The groups are shells around one centre, one inside the other: the same stretched ball of 4 dimensions in 7 sizes.
(in the rows, 128 means zero)
Known rows, each followed by its group:
[123 135 139 158 162 120  87 128 152 127 124  80 106 128 107 193 207 154] -> A
[123 141 146 142 142 130 139 128 140 118 124 118 119 131 130 159 172 127] -> J
[135 118 164  84 109 142 227 121 100  79 152 184 144 120 168  83  81  86] -> J
[123 133 115 152 148 115  61 131 150 146 121  86 112 132 101 167 175 164] -> G
[137 114 138  73  88 137 176 124  95  99 153 184 146 123 154  46  40  99] -> Q
[125 135 148 127 132 134 173 127 130 109 129 141 129 130 144 138 145 114] -> G
[121 137  92 157 140 109  16 135 156 169 114  76 111 139  87 157 165 180] -> E
[130 133 125 107 102 131 117 129 118 125 134 147 131 132 131  80  86 121] -> Q
[125 123  81 128 116 112  67 135 138 163 121 120 135 138 110 111 102 165] -> A
[128 135 132 126 124 127  90 128 130 127 132 117 117 130 117 120 132 135] -> G
[128 123 143 111 124 134 206 126 120 103 134 163 143 128 157 120 115 108] -> G
[134 125 154  88 101 140 177 123 102  93 148 171 136 123 152  71  76  95] -> B
[134 116 136  91 106 132 154 124 107 105 148 160 138 123 143  79  75 114] -> S
[129 119 119 120 128 121 121 128 129 127 134 127 132 128 126 126 121 142] -> G
[136 112 149  91 116 133 168 121 106  93 153 156 135 118 145  93  90 110] -> E
[131 124 120 101 103 129 132 128 115 124 137 154 138 130 136  80  77 123] -> S
[123 133  81 144 124 109  18 136 148 172 116  92 119 140  91 127 129 177] -> Q
[122 127 101 143 136 115 104 133 146 149 118 114 131 137 119 150 145 157] -> J
[126 132 156 142 156 126 123 124 140 108 133 100 110 123 121 176 190 134] -> A
[124 130 120 150 151 115  69 130 149 140 124  86 112 130 103 170 178 162] -> E
[127 136 141 132 134 127 103 127 134 120 131 112 114 128 119 138 152 133] -> S
[130 118  95 103 100 121 112 132 119 143 132 151 145 134 130  76  64 140] -> A
[128 133 138 135 139 123  63 126 136 125 135  92 105 125 103 144 161 146] -> A
[135 121 152  99 118 132 127 122 111  99 151 136 122 119 130  98 106 116] -> Q
[132 129 152  98 107 139 172 124 109  98 143 163 133 126 149  86  92 100] -> E
[135 120 159  79  98 144 220 121  96  82 152 190 146 122 168  65  64  83] -> B
[122 128 120 152 155 117 113 131 151 137 120 100 122 132 117 182 182 156] -> Q
[132 124 140 106 117 130 121 125 117 111 143 136 125 124 129 101 107 123] -> S
[137 110 163  81 112 139 211 119  98  77 158 175 142 116 161  85  80  93] -> B
[133 114 158 101 129 134 205 121 112  87 148 158 138 119 155 121 116 105] -> B
[126 125 102 117 111 122 129 133 128 141 125 147 142 136 133 101  93 138] -> J
[118 142  93 163 141 112  55 137 160 168 106  90 119 143 101 165 171 171] -> J
[132 124 168 111 135 135 165 120 118  88 147 135 121 118 140 131 141 110] -> B
[130 116 126 116 130 122 128 126 126 120 139 128 131 125 128 127 122 138] -> E
[132 118 140  93 108 135 202 125 108 100 143 176 147 126 159  87  79 103] -> S

New rows, each followed by its group:
[127 130 100 125 114 119  68 133 133 150 125 119 127 136 111 106 108 152] -> G
[125 140 145 133 132 132 140 127 134 116 127 127 121 131 133 140 152 122] -> J
[131 126 135 100 105 134 156 126 113 111 139 160 137 129 144  83  84 111] -> S
[128 134 141 124 126 129 104 126 128 119 135 119 116 127 121 123 136 129] -> G
[119 138  92 153 133 115  93 137 153 162 107 112 131 143 116 152 150 160] -> B
[121 137  93 147 128 115  71 136 149 162 112 108 126 141 109 139 141 162] -> G
[125 128 140 130 138 129 175 127 133 113 128 138 133 129 143 148 148 123] -> S
[120 141 113 149 135 122 110 134 148 146 113 115 126 139 122 152 158 147] -> G
[123 134  90 141 124 115  66 136 145 162 115 110 127 140 109 129 129 162] -> G
[122 134  89 146 129 112  52 136 149 164 115 100 123 140 102 138 139 169] -> G
[123 141 124 143 133 123  84 131 143 139 121 106 116 135 113 144 157 145] -> S
[131 117 111 109 114 121 112 129 122 131 137 137 136 129 126 100  92 140] -> J
[122 137 136 153 153 122 105 129 149 128 122  95 113 131 115 178 190 147] -> G
[127 126 123 137 141 118  88 129 140 132 130 102 118 128 111 152 155 152] -> G
[127 133 112 112 102 128 115 131 123 136 128 148 135 136 131  84  86 128] -> Q
[129 123 158 115 135 134 196 123 121  93 140 148 133 123 151 136 137 109] -> G
[124 128 130 142 148 122 133 129 143 126 125 113 125 130 126 167 168 143] -> G
[126 121 132 115 125 130 208 128 124 111 130 164 148 131 158 125 115 115] -> Q
[134 120 137  82  92 137 180 125 100 103 147 182 146 126 155  56  52  99] -> B
[128 121  87 118 109 115  69 134 130 155 128 126 135 135 112  95  87 158] -> A
[125 126  84 137 124 110  43 135 143 165 121 102 126 137 100 125 122 172] -> Q
[133 120 162  91 112 141 217 121 104  83 148 176 141 121 164  92  91  90] -> G
[130 124 110 108 106 123  98 130 121 135 135 138 133 131 123  86  85 137] -> G
[132 114 149 102 125 133 198 123 114  95 145 159 141 122 154 115 109 109] -> J
[126 136 147 122 125 134 162 127 126 110 131 143 128 130 142 125 133 114] -> G
[130 115 140 103 122 132 214 125 115 100 140 169 148 125 160 114 103 109] -> B
[128 128 150 105 115 139 225 126 115  97 135 177 146 129 166 106 104  95] -> Q
[118 144 106 166 148 114  55 135 160 159 109  82 112 140  99 175 187 168] -> G
[120 143 131 152 144 125 125 131 148 132 116 112 120 136 125 167 178 138] -> J
[119 142 113 168 155 114  51 134 161 154 111  74 107 137  96 187 200 170] -> J
[127 136 143 132 135 128 102 126 133 119 132 111 113 127 118 139 154 133] -> G
[131 118 116 104 110 125 137 129 118 125 137 151 141 129 136  92  83 130] -> S
[135 120 176  87 116 143 217 118 100  72 155 172 135 117 162  94  98  85] -> B
[125 139 158 135 141 133 147 125 134 106 130 121 116 127 133 153 169 119] -> B
[131 122 100 103  98 122  91 131 119 141 135 143 137 133 123  73  67 140] -> Q
[135 116 177  92 125 141 221 118 104  70 155 166 135 115 162 110 112  89] -> Q
[134 115 129  88 100 132 174 126 106 108 145 173 147 126 151  72  63 111] -> G
[129 132 160 110 122 139 195 124 117  94 138 158 132 126 154 115 123  98] -> E
[125 124 116 127 128 123 153 131 134 130 125 140 140 133 138 133 126 136] -> G
[121 136 128 158 157 119 100 130 153 135 118  91 114 132 113 186 195 154] -> J
[119 139  99 155 137 116  84 136 153 158 109 104 125 141 112 157 160 161] -> G
[122 135 129 152 152 121 109 130 149 132 120  99 117 132 117 176 184 149] -> S
[128 131 104 129 119 117  38 132 135 151 128 103 117 133  99 112 119 159] -> B
[131 115 108  99 103 124 144 130 115 129 137 160 147 131 140  81  67 130] -> B
